The rows are grouped in 4 different ways at once. Each group adds its own fixed numbers to the row, and there is some noise. The rows also spread widely along 16 directions, which tell nothing about the answers.
Known rows, each followed by its group in each grouping:
[-13.7   9.7  -7.9  25.5  -4.7  -6.8 -25.6   5.8  31.1  23.3   7.3  14.3
   0.2 -18.8  -3.2  32.2  -1.7  -5.0  13.5  18.7 -24.8 -15.9  -5.0   4.0
  14.1]
(3) q_827 S q_936
[-17.7  10.9 -11.0   0.9  -7.2  11.5   7.5  11.7  15.6   2.9  25.7  -0.6
 -33.3 -15.7   4.8  10.8   3.9  -7.1  19.7   2.4   2.2 -21.2  12.4   6.2
  19.6]
(1) q_539 R q_936
[ 27.0 -22.0  -2.7  25.2  20.5 -17.9  36.8  18.8  -2.3  29.6  25.0  19.4
 -14.8 -15.0 -12.8  11.3 -21.5 -24.3  23.4   0.1  -9.2  17.0   9.0 -12.2
 -28.1]
(2) q_939 Y q_49
[ 14.5   1.0  -0.1   2.5 -11.2 -15.2  23.1  -4.4   1.5  24.2 -10.8   6.5
  -0.6 -18.5  21.2  16.4  -0.7 -25.0 -23.3  -6.8  10.4 -12.0 -12.3   4.0
 -37.0]
(1) q_939 V q_7
[-27.4 -19.2 -27.4  -1.6  -5.2   6.7  -8.8  17.2  18.1   1.8  -0.1  -2.2
 -11.7 -38.0 -15.7   4.4  22.5  -2.6  19.1   8.8   2.4 -46.1  -3.2  -3.0
   6.8]
(4) q_796 R q_7
[ 16.8  -2.1   3.5   6.7 -19.6  19.2  21.7   6.7 -11.3   9.4   1.0   4.6
 -14.8  10.2  -8.5  -4.3 -27.8  -6.3 -14.3  17.1 -20.1  19.9  -2.1  -5.1
  -3.0]
(0) q_827 Y q_49
[ 13.5   0.6  -0.2  -3.9   5.1  -9.7  11.9  26.1 -14.7  14.4  33.5  14.8
  21.2  -8.5   2.0   8.1 -11.0  -6.9  -0.1  16.8  -6.0  16.1   5.5 -31.2
 -23.4]
(4) q_632 E q_936
[  6.2  11.2   6.6  26.2  -8.3  -3.3  24.4  -9.2  12.1  20.4   7.4  21.7
 -23.2   2.5 -10.3  14.4 -22.3 -22.1   9.8  22.6 -25.3  39.2 -16.1   1.2
 -13.8]
(3) q_539 D q_936
[ -7.5 -16.6  11.7 -13.1   1.8  23.3   6.5  30.4   0.9  -2.4  23.0  -5.5
  -2.2   6.1  -1.6   5.2 -13.5  -9.1   8.1  -3.5 -15.2 -15.1  26.5  -2.9
   5.7]
(2) q_632 V q_7
[-12.1   6.0  -5.6 -11.1  -6.1  12.6  12.9   5.0 -11.1  -0.8   5.7  12.0
  -9.6 -13.1   3.1 -13.1  24.5  -7.1  10.6  -0.7  28.9  -8.9  -3.6  -9.9
 -20.2]
(0) q_796 E q_7
[  0.6   0.3  20.5  -5.2 -10.1 -27.5  -0.8   5.6  14.0   3.3  -4.4 -19.7
   7.5 -29.2   1.6  37.2   0.8  -9.8 -17.4  15.5  10.8 -21.0   8.6   8.1
   5.9]
(4) q_632 S q_7
[ 19.6  20.0  -0.5   6.2   3.2  15.7  -2.6   1.5   2.5  17.1   0.0 -15.3
   9.0  10.6 -14.0  15.9 -12.2  -2.1 -17.0  19.7   7.4   3.0   2.5 -12.8
   8.7]
(3) q_632 D q_936
[ 14.8   0.9  -1.9  -3.1  24.0   0.9 -29.4   4.2 -18.8  11.9  16.5  15.4
  11.3   1.6  27.6  -7.3  -4.3  -5.7 -12.5   1.7   9.6 -23.3  -3.7  21.2
  -8.8]
(0) q_632 E q_936
[ 19.9  -3.0 -12.8 -20.8   0.5   7.3   3.4  36.6 -11.5   2.1   9.0  -5.7
  -2.1 -16.0   2.0   7.6  -0.8  19.1  14.3  32.8  21.9 -23.6 -13.3 -20.0
  -1.7]
(0) q_539 E q_936
[ 16.6   9.9   0.7  -8.4  -3.0   6.1  -0.5  21.9  -4.4   0.1 -23.4  -3.1
  21.1  24.4 -22.8   4.8 -24.6 -35.9  -4.9   4.5 -18.8   4.3  17.0 -22.7
  11.1]
(3) q_796 V q_49
[  5.9   0.4  -9.3   8.5  -5.8   7.2  42.3   7.6  28.1  18.0  22.8  -8.5
 -31.2  -1.5  -7.9  44.2  -8.7 -16.3  26.9  -7.4   8.0 -12.0  19.2 -14.4
  -4.3]
(1) q_632 E q_7
[  1.5  19.1  -8.3   3.0 -12.8  14.0 -10.8  13.0  27.5  24.0 -11.6   4.6
  21.7  18.4  18.0  20.0 -13.8 -20.0   3.2  20.6 -28.4 -23.6 -23.3   1.0
   1.3]
(3) q_796 V q_49
[-11.5   7.6   7.5 -22.5  -9.4   3.1   7.3  11.1   1.2 -17.7  22.8 -10.8
 -16.0 -14.3   3.8  21.0  14.1  -8.0  -8.5  -6.1  29.6 -30.1  35.7   6.2
   8.0]
(2) q_827 V q_7
[-19.1  -4.1  13.6 -10.8 -20.8  33.4  19.1   7.7  24.7   0.8  -4.9  -6.0
  -2.8  15.3 -11.2  -1.8   6.5 -38.1  -4.2  24.3  -8.6 -27.4  -3.8  13.9
  -4.8]
(3) q_539 V q_49
[  8.5 -15.9 -24.2   4.5  16.3   9.3  24.6 -12.5   7.4   7.4  28.8  -0.7
 -25.7 -12.1  -6.7   3.8   1.9  -2.8   2.4   4.3  17.0  -4.3 -15.4   0.6
 -32.5]
(0) q_539 V q_936
[  4.7 -22.1  14.2  17.5  -6.1   9.4  18.3   1.4  13.5  19.0  21.8   5.9
 -12.5 -13.4 -13.5   4.1 -11.1 -11.7  -4.8  27.0 -17.2   8.3 -10.0  13.0
 -18.0]
(3) q_827 Y q_936
[-15.7   4.8  10.4  -1.9  11.8 -20.1  -2.0   6.9  11.1  12.0  24.4 -13.4
  35.8 -35.3  23.8 -11.9  17.3  11.4   9.6   6.2  -3.6  29.7 -17.0 -27.6
 -21.5]
(3) q_827 E q_49
[ 12.0  30.5  -9.2 -31.6  -7.6  11.9  -0.7  22.6 -15.0 -12.0  23.5  26.0
   4.4  28.8  28.1  22.4 -10.2 -13.8   2.0  26.2   8.3 -19.9  -2.8  -0.3
  -8.6]
(4) q_632 V q_936
[ 15.6   5.3  -8.1  -1.3   2.3 -26.4   4.4  13.5 -30.6   2.7   8.3   7.0
 -15.3 -37.9   9.4 -10.3   4.9   5.7 -16.0  14.4  26.5  -1.0   5.9  -3.7
  -5.1]
(2) q_539 E q_49
[  0.9  13.3  19.0   3.4  12.9  -5.1  -4.0 -26.9   9.8  -9.6  -2.1 -31.1
  -3.7 -16.6  -1.3   4.6   7.3  14.9 -13.1  -4.3  17.6  28.3  -4.7   2.8
   3.3]
(2) q_539 Y q_7
[ 10.8  13.5 -21.6  28.5  19.0 -32.3  -8.0  -9.9  18.9  16.0   7.7   5.6
  -8.5 -13.7 -15.2  20.0  -9.6 -20.6   9.9  13.7 -13.2  14.8  -5.7  -5.7
   8.0]
(3) q_796 E q_49
[ 12.8 -13.5 -17.4  15.2   1.7  13.7  11.3 -21.5  19.2  23.0  21.2  -7.6
 -27.0   1.5  -3.5  13.7 -24.4 -18.4 -29.8   9.6 -11.3 -22.0 -10.0  33.3
  -5.9]
(0) q_796 V q_936
[ -7.0 -10.4   5.3   3.9  11.9  42.4 -13.1   6.4  -1.0   3.2  48.9  14.2
   3.0  23.4 -12.2   9.4  -2.2 -20.9 -11.0   2.5  -3.4 -31.1  32.6  14.6
  -7.3]
(4) q_632 V q_936
[-13.1  -6.8 -27.7  11.4   8.2  26.2   9.5 -18.8  28.4  10.9   7.0  13.6
 -20.1  15.7  -2.7 -13.4   1.1 -41.4   5.5   0.0 -20.7 -18.5 -14.0  27.9
 -10.6]
(1) q_827 Y q_49
[-23.0  -9.5  26.2  12.9 -17.0  40.5  14.1  20.3  12.0  27.8  19.6   8.3
   1.7  15.6  -4.3  -3.2 -21.1 -23.9  10.1 -11.1 -38.6  -1.9  26.3  -1.0
   2.8]
(0) q_632 D q_936
[  8.8   1.8  -1.4   6.8  36.2  -7.8  -2.7   9.7   1.1  23.8  47.9 -23.8
  31.4  -5.2   5.9 -11.0 -17.5 -15.0 -19.6   9.7 -13.6  11.9   9.8  -7.6
   1.7]
(4) q_632 D q_49
[ -4.7   6.5 -10.0   4.9 -15.5   9.9   8.8  -5.2  -5.0  22.5 -22.5   3.1
  11.6 -14.4 -12.0 -17.9   4.8 -15.9 -33.5  -8.5   2.4  -2.5   2.6 -14.3
 -12.4]
(2) q_796 E q_936
[-14.5  39.8  13.4  -9.0 -32.1  -1.1  -2.6   2.4  -1.0   6.6 -16.4   3.7
   5.6 -18.4  32.5   3.3  20.3  -3.6  -8.9  13.1  17.2 -17.4  -9.7   7.2
  -1.2]
(4) q_796 V q_49
[-28.2  -1.2  27.8  -3.2  12.0  -1.5 -35.3  -8.1  12.1 -21.8   7.9 -17.8
  11.1 -24.9 -22.7  14.0  29.1   1.7  -3.3  -0.7  13.6  -4.2  18.9  -0.5
   6.5]
(0) q_939 V q_7
[ 20.1  14.7 -16.8  22.7  -8.3   5.9   5.3  19.9  -7.4  40.0 -17.3  -8.6
  -4.1 -24.4  -7.6  -9.2  -4.9  17.4  -0.6  21.1   1.1   1.0 -13.9 -30.3
   7.4]
(0) q_632 E q_49
[-26.6  -5.6 -45.9  -4.7 -19.1  22.4   7.4 -13.2   0.5 -13.1   5.9  -0.2
 -25.1 -11.4 -21.1   7.3  14.2   4.2 -19.9 -13.7   8.2 -15.2  17.9 -17.0
  -2.9]
(3) q_939 E q_936
[  9.5  -4.9 -24.4   6.9   2.5  10.5  17.2  -9.1   1.2  16.3  14.0 -16.7
   2.2 -15.5 -21.1  -5.8  -1.6  -3.8 -36.4   2.8   6.6   7.1   1.7 -20.4
 -16.6]
(3) q_827 V q_936
[  2.4  22.4 -28.7  27.6  -8.6 -13.3  -2.7 -12.1  14.5  20.6  -9.5  -1.3
 -25.6 -31.3   1.0  23.1  -5.0  19.4   8.9  -9.8  -1.8   7.6  -9.6 -17.5
   6.7]
(0) q_539 V q_936
[  3.0   4.6  -1.1 -20.2   3.6  24.1 -18.8  22.0 -11.8  -7.1  31.0  -5.9
  20.3  10.4  15.7  10.6  -9.2   8.4  -6.5  -6.9   3.0 -24.3  29.0  -7.5
  10.7]
(4) q_827 E q_936
[  3.9 -16.9 -13.5 -10.1  -2.1  24.0  -4.9  12.1 -16.6  -2.2 -29.7  -2.7
  -3.7  -0.5  -8.0 -14.9   1.8  -8.4  -8.7 -19.8  15.2 -34.7  19.0   1.7
   3.6]
(3) q_632 Y q_936

New rows. What belongs after each?
[ -1.9  15.0 -16.0  15.2   3.7   2.2  22.6   7.0   3.7  29.4  17.8 -27.3
  -2.0 -25.1   7.3 -12.0  -2.3  11.0  11.3 -28.9  11.5  11.7  15.8 -33.5
   6.8]
(0) q_796 Y q_49
[ -1.0  -6.0   2.0  30.8 -11.1   4.3 -12.4  -6.8  18.9  24.8 -22.9   3.3
  -6.6 -15.3 -21.4   9.4  -3.8 -14.0  -4.5   0.8 -19.4 -12.0   4.2   5.2
   6.8]
(0) q_827 E q_49
[ -1.5   0.9   1.3  -3.4  -1.9 -12.3   0.5   9.9  -1.0   9.1 -37.7   7.9
   5.2 -24.8 -16.9 -10.7  14.7 -29.6  10.9  -6.3  14.1 -13.2  -1.1 -11.2
 -10.2]
(0) q_796 V q_936
[ -0.8 -16.9  12.2  13.0   7.6  -0.5  -3.4  -5.4  -1.3  -3.0  -2.1   2.3
  -5.1 -11.4 -26.5  -0.4   0.5  -0.9   5.5   7.6 -11.4  26.8   2.2 -11.2
 -11.4]
(0) q_632 E q_49
[ -3.5  16.1  -4.0   9.3  -3.3   9.5 -17.5  27.2   4.1  10.5  -4.3  38.8
  -0.6   3.2 -26.1   9.4  15.7 -34.6  31.3  28.1   2.7 -30.6   8.9  -8.8
   5.5]
(0) q_827 E q_49
[  4.9   6.0 -13.6   1.3 -12.7   1.0 -22.4  28.4  -4.3   7.3 -11.9  -1.6
 -14.7 -19.8   7.8   8.4 -17.5   5.4   1.5   9.6 -15.5 -38.3   8.7   9.1
  35.5]
(4) q_539 V q_936
[-19.2  13.4   3.1  13.9  -9.9   9.8 -16.7  -2.1   8.9   0.8  -5.9   5.4
 -26.6 -10.4 -27.3  -0.3   8.1 -24.0  -3.9  11.4  -2.1 -17.7  12.1  11.9
  29.6]
(0) q_539 R q_7
[-18.6  -5.2 -20.0 -31.1 -26.1  12.5  28.7  15.5   8.9  -9.8  23.3  -4.2
  -4.8 -10.3  21.1  17.0   0.0  10.4  -0.1  -1.8   4.0 -15.2   1.1 -12.2
 -16.0]
(2) q_796 Y q_936
[ 23.7 -15.0  -0.6  -5.9   2.9  29.3  -6.2  10.1  -5.4  19.1 -11.9 -15.5
  28.3  -2.9  -4.9  -3.9  -5.5  16.1 -15.6   5.4   5.1  -8.1 -18.0 -20.8
 -18.4]
(0) q_827 R q_936
[ 10.3  -7.2   1.6  17.4 -22.5  33.9  33.8 -11.5  -3.5  22.6  -7.3  20.7
 -26.6  10.1 -11.1   4.8   2.6 -20.4 -12.6  10.1  11.3 -16.1  -2.0  13.4
 -31.6]
(4) q_632 E q_49
[-14.4   2.2   3.5   5.6  -4.9  15.7  10.5  30.7  12.1  39.3  17.8  -3.7
  37.6 -10.2   7.5 -12.0   2.6 -20.3  -9.3   0.1 -13.3 -19.0   9.4 -20.4
 -10.5]
(2) q_939 Y q_49
[-16.2   0.2 -16.4  -2.4 -20.4  18.9  -1.0  18.4  35.1  23.3  -7.3  -8.7
  16.8 -15.8   0.9  25.6  14.2  -2.0   3.9   9.4   1.2 -47.3  -6.1 -14.7
  -3.9]
(1) q_632 Y q_936
[  6.2  14.4   7.8 -16.5  -8.6  21.9   8.9  12.1 -19.4  -4.7   1.8  24.8
  -0.8  26.2  19.9  -6.9 -14.9 -19.3   8.2   1.9  -7.1   9.8  -3.0   0.7
 -14.6]
(3) q_796 V q_936
[  6.8   5.1  -2.3   8.0   9.9   7.5  14.2  -8.2 -13.3  -0.9  15.7 -10.7
 -13.4 -10.0 -16.0  -6.5   1.1   4.6 -11.3 -13.0  15.8  24.6  20.0 -18.3
  -2.4]
(2) q_539 R q_49
[ -5.4   8.8   3.0  -9.6  -1.3   5.3  -9.9   3.6  -6.4  -2.3  13.4  16.1
  18.8  -2.6  -4.7   3.7  16.8 -14.1 -11.1  11.7  15.7  -4.8   0.4 -13.0
 -21.8]
(0) q_827 E q_7
[ 21.4  -6.6  19.9 -18.3 -10.9  -1.0  -1.6  10.2  -0.5 -17.5 -18.7 -18.7
   0.4  -3.2 -11.0  19.0 -13.5   9.6 -12.7  37.9  -4.6   7.5  -8.1   1.6
   9.2]
(2) q_827 E q_49
[-22.8  16.4   1.6   1.5  11.6 -12.3 -23.8 -27.8  32.7  13.3  10.1 -13.3
  27.6 -19.2  14.2  17.7  22.0  -9.6 -33.7   3.2  11.2 -18.6  -9.7  19.1
  -7.3]
(2) q_632 S q_936
[-11.8   6.8 -18.7   3.8  -6.2   3.2  -1.4  10.8  10.6   1.5   7.7  35.6
 -21.7  -2.4 -13.5  24.8  10.9 -27.3  31.7   2.1   3.5 -21.7   6.7  -7.3
  -5.4]
(0) q_827 R q_7
[ -3.6   5.9  12.8 -26.0 -23.1   4.1 -30.6  21.3 -19.6 -25.3  -7.6   5.6
  -3.4 -20.1  29.2  12.4   8.5  25.7  -2.1   7.6  15.1 -27.8   9.8  13.1
  13.3]
(1) q_827 Y q_936
[  1.1   6.4  -2.2  -5.1  -7.0  21.9   7.6  12.4 -22.1  -0.7  26.9  24.1
 -12.4   9.8   5.6  -1.7   0.7 -13.7  -4.1  12.3   6.8  -8.7  12.8   1.8
 -10.3]
(4) q_632 R q_49
[  4.1 -14.4   9.7   4.8  10.5   2.1  -3.0 -18.1   7.0  10.4 -26.0  -2.5
  19.3   0.1  -2.0 -19.2 -11.1 -31.2 -15.5 -18.7 -24.1  10.3 -10.7  13.9
 -21.5]
(4) q_827 V q_936
[ 19.0  19.4  26.2 -15.0   9.2   3.0  -2.9  26.6 -29.7  -9.0  17.8   2.6
   3.7   9.4   5.5  -0.8  -8.1  -2.2   8.0  17.3  14.0  14.4  17.0 -12.7
   4.7]
(0) q_632 V q_49
[-16.3 -10.6 -19.1  18.8   9.9 -14.5  -3.3 -27.0   4.1   5.8   5.9  16.4
 -36.4 -25.4  -6.4  -4.9   7.0 -22.7 -10.2  -2.9  -1.6  -3.3  -5.1  28.1
  -8.8]
(0) q_632 D q_7
[  2.2  20.8 -11.2  18.2 -15.8  -8.0 -11.1 -28.7 -21.5  -0.9   0.6  23.0
 -17.0  -8.9  -7.6  -7.6  -1.4  -7.2 -47.0  30.4  -6.0  29.9 -12.4   8.9
  -7.9]
(3) q_796 E q_49
[  6.5   0.8  -2.1  11.6  -9.7   9.3  20.6  -1.5 -11.0  31.7   0.4  -3.9
  19.5  -9.1   1.2 -10.4  -2.4 -15.3 -35.1  -8.9   7.8   6.1   7.4 -16.4
 -27.6]
(3) q_796 D q_49
[  9.1  23.4  -4.9  12.5 -29.0 -12.1  25.3 -14.9  -3.8  24.3  -1.1  10.4
 -28.4 -24.8  19.3  22.1  -3.8   1.9 -29.5   4.0  13.7   2.7  -4.0   6.7
 -13.7]
(2) q_939 E q_936
[ 10.3  20.9 -35.0 -19.1 -12.2   3.2  28.6  16.2   3.1  12.5   6.9   5.9
 -15.5  12.9  20.9   9.5 -21.0 -14.7   7.5  12.4  -5.1  -9.0 -15.6 -14.2
  -0.7]
(0) q_632 E q_936
[  1.3  -6.3  11.2  -4.0  -9.0  17.6 -20.4  -4.3 -24.2 -19.9 -20.2   1.7
 -21.1  -5.2  -5.5  -1.7   8.0   6.1  -8.1 -22.1  21.7 -21.5  32.3  15.7
  12.9]
(0) q_827 E q_49
[ 28.9  17.5  -3.4   6.5 -15.1  25.9  25.3  12.4 -12.9  12.9  -7.9  16.0
 -23.3  24.1  -7.2  11.6 -25.7  -8.4  14.1   4.9  -5.6  16.2   6.0 -16.9
  -0.2]
(3) q_827 E q_936
[-10.6  18.4  26.9 -14.4   5.1  17.6   7.4   6.4  -1.8 -13.6  28.3  16.5
  -5.2  19.6 -20.1   5.4   7.6 -40.3  10.3  16.9   9.8   5.1  19.7   2.0
  -6.3]
(0) q_939 V q_936
[  0.5   2.8 -11.1  10.5 -14.0   2.7   0.9   7.3  12.2  11.6  21.4   5.4
 -13.7  -7.0   2.8  35.3 -12.5   0.5 -11.8  16.3 -15.0 -15.6   9.4   2.2
   2.2]
(2) q_632 V q_49
[ -1.7   2.0   9.4  20.0 -13.3   4.1 -16.1 -32.0 -18.3  -3.6 -11.2  22.1
  -9.1 -10.2 -11.3   8.0   7.9   2.1 -30.7  -9.3   7.1  26.9   2.4   1.9
 -23.7]
(3) q_796 R q_7
[-26.4   5.4   8.6   2.9 -15.0  47.8  -2.0 -13.2  14.8   3.5  16.3  -1.6
  11.1  19.3 -10.1   2.4  11.7  -6.0 -11.4  -4.4  -3.7  -5.1  10.2  -6.0
 -12.0]
(0) q_796 E q_49
[-23.5  14.2 -16.5  13.6 -20.8  15.3  13.7 -19.1  12.6   1.5   4.6   9.8
 -47.5  -9.0  -9.1   6.2   8.6 -13.9   1.0  -7.8   5.0  -7.6   4.1   7.5
   6.2]
(0) q_539 R q_7
[  2.4   1.0  21.3   2.1  13.9  21.5 -21.3   9.4   3.1   4.9  26.4 -11.9
  15.9  -1.3   8.4  11.1   1.3   5.2   0.0  -9.0  13.3 -20.0  22.4   4.4
   4.7]
(1) q_539 Y q_936
[ 18.4  10.7  29.0  28.4   1.7   2.2   4.3 -15.2 -14.4  27.8   5.7  -7.8
  -3.9 -22.2  -0.7   5.6   4.4  13.6 -13.3  -4.8  30.4  17.3   9.2  -0.3
 -15.8]
(0) q_796 D q_49
[-14.9  22.6  17.3  -8.2  14.4  10.6 -23.8  11.3 -15.2  -7.8  25.3 -21.1
  15.8 -10.0  -0.2 -13.4   3.8  16.6  -4.8  -5.2   6.2  19.0  24.7 -18.2
  26.2]
(0) q_939 S q_936
[ 28.0  -3.1   2.3   4.8   3.0  -8.7 -10.2  11.6  -6.2  13.3 -34.0 -19.7
  -6.6 -18.7  -3.5  -3.8 -23.3   0.2 -10.0  13.7  -7.3  -6.5  -9.7  10.1
  21.7]
(3) q_796 V q_936
[ -0.2   7.5   9.8  -9.7   3.1   4.9 -34.2  16.3   5.5   1.5 -16.3 -25.7
  27.6  -7.0  13.8  -0.9  -3.2   7.9  -6.5   2.3  -6.2 -20.1  -1.8  -4.5
  19.7]
(0) q_539 V q_49
[ 14.4  11.3  14.6  10.0   8.8  -5.9 -10.7  -0.6   3.8  20.6   1.8  18.0
  15.8   7.3  -3.8  -3.5  -2.4 -42.7 -18.8  38.0  -2.8 -11.5 -18.6  18.7
 -13.0]
(0) q_539 E q_49
[ -9.7 -16.0  13.3   9.8   1.7  12.1  36.9  12.3   9.7  38.1  26.9  14.1
  13.4  -6.9  -9.3 -14.8   1.8 -51.3  -0.3  -0.5  -2.0  -5.0   9.9  -2.4
 -37.2]
(3) q_796 D q_936
[ -1.9   1.6   0.8 -19.1 -11.4   0.6   5.0   7.5   0.7  -3.2 -20.9   4.3
 -12.8  -8.9  16.2  20.0   8.7 -10.5   7.3 -20.0  25.0 -41.5  19.3  12.4
   0.4]
(2) q_632 E q_936
[  6.2  -5.3   2.0  17.7   8.1  -9.4 -26.5   5.6  13.0  17.6  25.7  -1.6
   5.3 -17.5   4.5  13.4 -14.7  -1.3 -21.0  48.1 -28.2  -8.1 -20.4  23.8
   8.7]
(1) q_796 S q_49
[-21.5   6.0   0.5   9.7   8.2   4.2   5.5  -2.2  -8.0  -0.3  18.7  22.6
 -12.9 -21.7 -15.5 -19.6  24.5  -4.7  26.2  -3.8  13.6  24.1   4.0 -20.5
 -20.3]
(0) q_539 E q_936
[-19.8  11.1   0.5   0.5 -27.2   1.6  -5.8  -0.4  -3.2  14.8 -28.2  -1.3
   3.8 -15.8  11.1 -17.0   7.7 -22.7 -35.5 -10.0  -4.7 -18.8  10.8   6.9
  10.4]
(3) q_632 R q_49
[-21.8  -1.2 -14.8  -3.2  -1.2 -15.4 -33.0  16.4  11.9   6.3  16.3 -13.0
  14.1 -32.5   5.0   4.7   5.8 -15.3 -31.1   2.4   1.3 -54.5  19.3  10.6
  24.6]
(0) q_539 Y q_7
[ -2.8   3.5  -8.8  -7.7  15.0  26.5  -9.9  30.9  -1.5  14.0  14.6   9.6
  25.4  30.9  17.2 -16.1 -18.4 -29.3  11.0  -8.2 -25.7 -16.6   6.7  -7.4
   4.8]
(3) q_632 Y q_7
[-16.2  11.1  25.4  12.3 -17.4  10.3 -15.6   8.6 -12.7   2.3  23.3   8.6
  -9.8 -21.3  -1.7   9.3   6.1  11.1  -3.5 -12.2   4.8   6.6  34.8  -9.2
  10.3]
(0) q_827 R q_7
[-15.8  13.2  -0.7   3.0   8.5 -15.5   1.4  14.2   6.8   2.3  29.6  30.7
 -19.9 -13.0  20.6   4.8  15.1 -21.0  39.8  22.6   0.4  -3.1  -8.7  11.0
 -10.8]
(3) q_632 V q_49
[ 15.3  28.8   8.0  24.8  -5.9 -20.2  -5.5  13.1 -14.0  34.6 -25.7  12.6
  15.7 -28.8   9.5  -6.7   0.4  -0.1  -3.2  -1.9   2.6  16.3  -3.5 -23.8
  -8.1]
(2) q_539 V q_49
[-10.1  -8.4  12.4  16.7  -4.5   6.3 -18.7 -16.5   7.1   2.6   8.4  -4.1
  14.1 -19.9 -16.4  20.1   9.9  13.3 -32.7   2.9  -1.3   4.7  12.7  -1.0
 -11.7]
(2) q_827 S q_49
[ 39.9   3.6   6.0   1.5  15.3 -18.2  -4.3   7.7 -17.4   4.1  -2.0 -23.2
   8.4 -18.6 -10.6  22.7 -16.6  15.1 -16.8 -18.6  26.4   6.9  34.5 -19.3
   9.7]
(2) q_827 Y q_936
[  0.0   4.8  -7.8   7.6  22.1  -9.2 -26.1 -11.2  13.6   2.5  27.5  12.4
  -7.3  -2.5  -0.4   7.3  -9.5 -15.6  -5.5  35.5 -20.0   0.1 -22.2  28.4
   5.8]
(0) q_827 S q_936
[-14.4  -1.6 -17.9 -19.9 -29.7  31.3  22.0  22.2  -1.0  -4.4 -18.7  12.7
  -8.1   9.7 -14.9 -10.7   6.3 -27.4   3.8  15.6  -5.7 -22.3  -0.1 -13.2
  -5.7]
(1) q_796 E q_49
[ -1.4  -4.6 -15.1   3.0 -22.8   9.3  15.5 -19.9   5.4  -2.5  -5.6 -10.7
 -31.8 -14.6  -1.0  11.1  -9.0   8.4 -28.1   3.6  -1.6   1.9  -8.8   8.5
  -7.5]
(3) q_539 V q_936
[  9.6   3.5  36.7  -8.7  -3.0   9.5   9.2  30.0   1.4  -8.8  28.4  -7.2
  -0.4   9.2 -11.9  33.5 -13.7  -4.4  23.6  20.3  -0.1  13.0  21.2 -19.4
   8.0]
(3) q_539 R q_7
[-14.3  -2.6 -21.6   8.3   6.4  -6.6 -15.0  -6.5  17.7  20.1 -14.4  -3.9
  22.3 -27.5  -3.8 -16.7  18.9 -15.2 -21.4   2.1  -4.7 -18.2 -14.2  -2.7
  -9.4]
(2) q_827 E q_49
[  0.3   5.2  12.2  11.0  -2.0  12.5 -10.7  24.3   3.3   7.6 -12.3  10.6
   3.5  -4.0 -23.9   9.5  11.2 -19.1  21.5   8.6   6.9 -19.4  19.3 -13.7
   4.6]
(3) q_539 V q_49
